The rows of a group lie close to one hidden flat surface of 10 dimensions, which may be shifted away from zero. Surfaces can cross.
In the rows, zero is written as 128.
Known rows, each followed by its group:
[ 67  87 183 105 137 129 110 119 123 139 142 156 103 104 144] => fut
[120 157  94 148 138 128  63 151  90  38  96 142 141 120 139] => sug
[144 145 104 122 161 170  65 154  99 125 135 115 172  98 150] => sug
[ 50 141 141 172 139 117  98  93 206 141 108 115 157 126 130] => zipe
[179 105 103 124 126 162  88 101 128  92 190 143 112 132  77] => donen
[163 172 158 140 108 118 133 138 123  74 118  93 112 126 149] => sug
[135 167 147 116 110 161 146 156 126 115 167 102 108 162 122] => sug
[116 137 112 134 148 114  97 121 145 137 127 135 131 119 117] => loz
[108 113 161  99 153 147 126 143 147 125 183 157 103 142  98] => zipe
[ 81  92 183  91  83 152  35 141 137 151 130 113 165  95 187] => fut
[143 166  99 148 172 188 111 169  77 130 123 123 147 132 133] => donen
[147 137 137 168 155 170 175  83 100  95 122 125 101 120 140] => fori
[128 137 143  97 103 161 112 102 161 129 162 107  79 143 111] => sug
[107 141 145  77 106 195 113 125 140  77 124 155  95 166 168] => fori
[136 133 133 131 162 137  82  82 141 108 183 147 113 107 138] => fut
[ 79 133 102 135 168 196 152 156 118  94  76 121 135 131  94] => fut
[144 100 107 166 104  80 112  87  87 135 205 119 115 111  84] => sug
[149 146  87 102 113 137 123 113 138 119 140 120  88 142 112] => zipe
[178 150 177 145 142  88  90 138 142 121 140 128 169 100 178] => donen
[121 103 117 120 152  86 170 108 107 119 136 161 129 128 134] => fut
[ 78  71 166  89 137  75 132  94 118 141 143 163 129  94 173] => fori
[180 109  83 163 117 102 110 108 114 126 101 139 149 109 116] => sug
[153 136 105 144 143 144  66 100 177 143 170 125 166 128 109] => zipe
[183 102 148 132 147 135  83 131 178  91 130 166 106 106  68] => donen
[135 151 132 178 149  64 110 124 178 123 137 160 177 146 139] => sug
[114 157 123 115 149 139 133 164  99 133 107 137 139 145 168] => donen
[104 143 124 179 163 138 138  70 178  93 102 143 106 137 123] => fori
[ 63 140 124 158 187  56 156 113 128 137 144 129 149 110 138] => loz
[122 108 151 179 151 175 129 136 100  88 136 113 174 104 100] => loz
[182 155 133 140 183  83 128 130 105 141 155 154 152 112 169] => fut
[121  98 174 188 115 172 120 113 114 134 136 102 229 112 164] => loz
[128 131 132 123 111 124 103 144 156 106 147  57 162  93  88] => zipe
[123 177 116 130 166  75 218 139 150 169 143 123 173 170 163] => donen
[104 135 124 146 122 112 190 132 128 166 132 112 139 152 119] => donen
[ 99 153 131 111 122 172 124 129 126 143 142 110 125 153 151] => donen
[141 134 119 113 100 118 131 139 112  84  32  91 126  93 153] => zipe
[120 165 119 114 150 142 112 154 131 132 155 153 159 171 175] => zipe
[ 98 154 177  78 121 146 161 151 165  82 140  78 102 131 120] => loz
[136 162 162 109 114 153 129 112 180 158 161  46  79 106  95] => fori
[140 163 172 136 126 192 158 129 132  81 138  62 127 125 130] => loz
[173 136  78 123 143 121 148 103 117  81 175 148 172 162 139] => fut
[ 75  80  97 172 124 108 115 112  85 107 108 185  85 127  72] => fut
[242 105  97  87 147 117 103 107  94  73 162 166  50  94  79] => donen
[ 87 145 204 104 161 152 196 113 124 127 125  78 137  99 204] => fori
[184 192 153 112 132 117 180 164 121  92 116 111  92 152 153] => sug
[108 112 130 131 153 113 133 153 138 173 108 144 160 122 131] => fori
[138 140  79 176 135  94 136 103 103 171 123 146 169 141 155] => zipe
[151 155 133 147 115 101 134 107 138 138 124 106 112 119 136] => donen
[146 139 130 132 141 129 127 134 112  99 176 158 133 162 128] => fori
[ 82  89 131 150  60  78 179 104  78 114 148 101 142 136 120] => loz
[106 123 154 152 138 120 100  64 181 116 186 134 104 123 100] => fori
[ 94 123  89 128 155  81 167  90  60 114 155 160  99 130 150] => loz
[135 154 116 137 144 171 103 137 155 115 159 166 100 173 100] => zipe
[104 123 140 163  71  99 153 126  95 104 173  50 135 115  81] => loz
[128  85 165 107 120 183  80 113 129 119 178 189 102 143 128] => zipe
[ 98 124  83 129 139 140  55 123 133 133  79 114 176  90 143] => fut
[177 143 108 142 123 159  51 117  96 131 149  95 169  81 149] => fut
[ 89 138 117 121 175 158  98 114 151 134 116 109 108  90 116] => sug
[158 137 103 110 121  92 132 107 117 116 111 142  63 120 126] => donen
[184 150 139 135 149 215  92  93 100  95 115 114 109  95 166] => fori
[112 123 115 119 106 117 126 109 150 107 138 144  88 153 100] => fori
[ 97 145 111 125  91  62 138 157 163 118 140 126 133 168 102] => fori
[167 197 106 118 156 137 157 143  94 154 140 118 108 144 165] => zipe
[149 105 125 107  88 171 107 149 108 144  95 121 186 128 167] => sug
[133 116 153 142 115 122  79 156  88 136 131 169 114 127 140] => fut
[177 153 100 132 130 150  55 163  87  83 178 169 215 170 184] => fut
[142 139 144 115 110  99 110 104 132 124 132 119  98 109 159] => donen
[100  76 120 109  88 137 113 130  85 122 115 127 151 113 137] => sug
[ 68  89 158 120 154 105 192 108 138 154 152 157 112 134 119] => fori
[136  96 129 117  88 147 118  92  55 121 172 110 112 108 141] => loz
[140 116  94 104  84 159  89 152  92  84 132 144 158 164 147] => fut
[118 171 107 161 152 123 113 115 154 159 145 117 163 146 142] => zipe
[180 164 129  92 129 144 111 175 120 119 139  85 103 112 109] => loz
[112 189 105 102 152 114  81 121 156 127 149 139 121 145 177] => loz
[142 119 106 135 158 113 144 127 162 132 160 132 100 124  49] => zipe
[144 157 132 140  74 161 178 161 119 160 108  80  92 162  96] => donen
[109 111 137 125 107 103 150 116 158 118  74 138 124 135 135] => sug
[136 140 115 121 111  98 114 128 123 151 142 111 138 125 140] => loz

New rows, each followed by its group:
[145 137 137 141 142 121 134 104 188 133 147 116 190 134 148] => fut
[114 112 138 136 136 148  97 125  74 139 141 116 141  90 151] => donen
[ 67 123 160  68 131  98 188 117 165 130 145 132  78 146 130] => fori
[148 131 134 109 129 148  91  89 153 143 158  94 120  98 130] => zipe
[154 119 129 120 114 144 100 130 116 115 134 104 146 102 133] => zipe
[133 104 110 230 125 119 110  62 141 172 139 115 149  98  83] => zipe
[ 99 128 169  69 125 131 180 127 127 132 121 107  93 124 161] => fori
[ 85 116 127  83 144 154  98 128 151 157 179 143 139 143 135] => sug
[164 146 127 122 114 165  97  93  97  64 106 122 106 108 175] => fori
[110 138 159 132 126  93 189  79 118 101 129  88  94 100 149] => fori
[111 131 141 159 141  99 132  93 156 132 151 119 128 114 118] => fori
[ 97  83 139 130  63  99 139 136 109 128 136 116 169 141 126] => loz
[203 166 127 142  95 101 129 123 100  81 154 107  86 132 123] => sug
[139 100  96 138  54 122  89  94 174 176  81 151 153 160 142] => loz
[117 145 116 114 200 138 136 111 147 108 137 138 139 115 140] => fut
[123 100 142 141 129  67 161 108 130 139 137 167 114 132 123] => fut
[110 132 141 189 183 123 121 124 201 133 105 123 144 106  74] => zipe
[117 150 127  99 139 131 116 179 165  79  99 124 139 140 119] => zipe
[124 173 146 111 174 192 144 124 151 120  65 113 116 119 174] => fori
[126 107 137 120 127 151  86  99 139 135 126 135 115 103 129] => fori
[102 131 109 128 165 159 143 149 126 112  93 120 166 123 132] => fut
[143 130 142 162 131  88 122 104 176 131  85 129 160 110 143] => sug
[136 126 110  99 138 148 132  91 152 117 122 105 104 107 120] => fut
[172 132 106 127 115 151 119 135  72 118 172 121 140 135 128] => donen
[128 120 155 181 125  95 108 116 105 125 148  98 179  87 140] => sug
[ 72  86 125 149 143 123 122 105 144  98 126 157 128 119  90] => loz
[138 137 148 185 144 113 133 146 129 155 119 108 175 111 131] => donen
[103 121 124 118 152 133 151 128 162 137 135 163  98 162 100] => fori
[116  78 134 116  65 139  89  66 155 120 161 106 124 114 119] => fut
[132 127 130 120 127  97  86  88 159 114 178 143 106 117 128] => sug
[130 109 182 123 167 191 131 115 110 154 182 137 146 108 156] => fori
[139 166  64 159 172  66 111  81  81 126 157 140 183 122 194] => donen
[ 75  63 141  81 113 183 130 121 148 165 119 163  91 145 110] => fori
[115  98 150  65 152 129 127 118 160 170 103 141 143  95 185] => sug
[122 129 137 139 189 125 113  77 201 169 157 124 119  97 104] => zipe
[140 118 110 159 188 119 122 123 177 140 131 190 130 145  82] => zipe
[ 94 136 110 130 138 101 166  87 143 155 111 134  71 128 118] => zipe
[129 135 139 102 163 150 108 100 180 151  96 122  81  91 125] => fori
[140 110 112 156 115 139 106 107 125 126 134 146 133 134 107] => zipe
[ 91 119 103 133 132 127  85 114 135  89  92 138 119 111 117] => sug
[ 74 142 128  78 129  76 154 153 124 108 142 144 118 150 152] => loz
[127 132 120 156 131  58 126 101 135 101 141 145 112 123 116] => sug
[ 71 114 136 128 140 143 132 124 129 173 217 110 133 139  99] => sug
[166 170 101 137 174 150 199 174 105 144  70 130 113 146 117] => fori
[126 125 139  95  89 116  79 122 185 153 134  82 101  99  92] => loz
[138 117 107 104  85 139  80 122 137  95 144 127 138 145 120] => zipe
[139 118 144 154 105 181  94 112  91 127 143 163 117 151 154] => zipe
[147 132  89  96 175 142  52 111 105 116 137 127 116  71 138] => sug
[106 105 166 105 112 143 167 120 167 201 190 113 143 157 121] => sug
[ 97 136  98 117 114 150  52 135 172  52  68 174 137 160 145] => sug
[141 118 123 186 117 133 100  75 155  90 191 163 130 166  90] => fut
[ 95  94 144 122 125 115 177 152 107 189  93 108 154 105 135] => fori
[132 126 138 140 184 129  31  62 168  78 123 199 138  96 182] => fori
[107 107  94 204 142  81 127 120  91 127  95 120 174  92 100] => sug
[151 115 159 135 164 142 144 161  89 124  96 169 147 115 159] => zipe
[133 167 110 134 113 117 143 163 184 160 152  85 107 161  49] => fori
[128 134 131 117 147  97 135 128 132 104 168 167 123 158 130] => fori
[166 186 123 178 173 210 115 117 136  81  81 129 132 130 158] => fori
[114 114 130 180 145  88 133 106 137 165 136 106 184 101 122] => zipe
[111 118 141 130 174 107 154 147 114 162 163 178 156 148 149] => zipe
[ 90 103 127 139 138 127 105 104 140 136 119 122 150  90 129] => fut
[151 112 115 105 106 136 125 138  81 121 134 133 129 132 137] => loz
[ 97 109 130 111 114 159 139 126 137 170 155 115 129 139 107] => sug
[137 169 110 157 113 126 146 134  93 137 144  73 127 124 113] => zipe
[141 180 101 156 127 108 109 108 180  89 109 111 102 139 101] => fori
[124 112 131 148 161 127 154  83 122 125 124 145  99 110 121] => fori
[ 91 142 149 103 106  92 132 123 149 141 154  88 130 122 149] => loz
[ 85 132 173 103 168 161 131  95 182 158  53  95 114  68 175] => fori
[121 183 133 110 169 152 157  96 144 123 118 130 117 143 201] => loz
[132 128 145  73  95 143 104 130 115  94 166 141 112 151 155] => fori
[106  91 137 143  94 133  87 111 107 118 148 144 132 120 118] => fut
[159 130 138 135 197  38 139 119 155 121 104 174 127  90 141] => donen
[109 130 142 110 160 124 129 141 118 114 139 142 153 124 156] => loz
[131 106 114 142 147 149 133  93  82 100 185 119 175 113 131] => fut
[110 144 125 120  86 155 117  99 104 131 143 111  90 152 150] => zipe
[ 87  92 175  75 179 162 138 144 152 146 161 150 135 116 134] => donen
[ 83 129 150 163 173 128 183 142 148 167  81 124 170 119 142] => fori
[105  86  69 104 133 151 128 148 109 175 104 154 163 142 114] => sug
[ 87 145 124 131 187 100 159 138 155 121  75 140 122 118 127] => sug
[153 101 101 131 152 102  88  97  97 149 124 127 155  58 140] => sug
[153 124 154 197 122  67 153  96 163 132  68 108 170  99 139] => sug
[154 143 109 149 102 158 122 113  82 124 108 148  95 152 148] => zipe
[126  94 159 215 134 131 131 123  83 151 129 119 167  97 109] => zipe
[ 77 137 149 140 114 150 129 138 165 128 112 111 155 151 138] => fori
[112 121 130  39 165  85 139 161 143 144  87 180 100 126 172] => fori
[147 133  27 120 141 179 130  82 124  74 100  88 137 123  84] => fut
[164 120 115  80  83 123 121 190  67 146 140 115 137 132 132] => fori
[129 132  87 125 118 128 105  83 158 140 141 137 107 146 116] => zipe
[145  76 125 145 116 119 182 151  97 131  78 144 152 121 110] => loz
[ 59 127 123 134 151 105 152 158  94  95 104 138 141 126 133] => sug
[102 128  84 144 135 161  95 144  92  86  80 116 128 109 109] => sug
[116 107 141 143 144  93 144 129 115 137 161 155 145 134 125] => fori
[131 146 118 115 172 131 157 123 167  97 141 150 167 162 148] => fut
[119 133 158 113 205  69 163  89 208 193 138 140 117  90 140] => sug
[124 139  99 162 144 145 134 134 162 198 172 124 169 161  88] => sug
[128 143 166 107 112 132  86 119 181 120 122 135  99 126 141] => donen
[ 77  74 167 159 122 150 108  56  98  73 148 176 164 126 191] => fori
[133  92 100 194 128 150  67 135 118 168  65 143 205 101 127] => fori
[132 125 123 107 179 106 164 152  97 149 110 211 137 158 185] => zipe
[ 60 102 114 112  95 158 157 144 137 132 108 139 126 173 106] => sug
[149 134 106 102 140 150 111 143 137 126 102 154 103 140 117] => fori
[ 84 105 140 125 130 174 111 159 168 174 135 146 158 161 107] => fori
[148 198 129 161 188 149  74 144 136  81 109 102 163  99 152] => sug
[195 153  74 122 162 106 130 112 137 135  72 127 135 104 144] => zipe
[108 184 138 107 173  90 188 155 160 105 114 103 100 131 119] => loz
[119 116 140  73  94 151 125 131 168 108 125 129 133 158 144] => fut
[168 139 127 135 108 135 108 134 124 116 144 133 148 144 141] => fut
[133  89 105 101  72 144 127 149  82 133 105 144 116 144 120] => fori
[ 80  64 134 149 103 168 107  76 131 140  86 144 127 110 123] => fori
[173 129 140  84  97 115 135 107 142 136 184 136  81 155 127] => sug
[154 136 111 139  89 136 159 158 103 147 153 121 137 173 107] => sug
[154 104 129 157 147 192 118 129  86 147 129 148 152 123 133] => fori
[176 100 113 111  98 120  79 103 100 138 137 114  95  79 112] => fori
[180 136 117 137 153 138 133 138 135 113  63 128 106  94 108] => zipe
[111 149 198 150 133 145 118 179 131 160 100 104 162 111 167] => donen
[150 123 136 131  76 172  78 126 128 111 140 119 122 144 122] => fut
[108 106 115 140 113 161 113 121 116 104 140 109 201 133 134] => fut
[111 129 149 170 136  80 151 100 129 134 132  91 152  91 136] => fori
[155 151  93 131 200  98 149 113 146 163 124 128  97 100  93] => sug
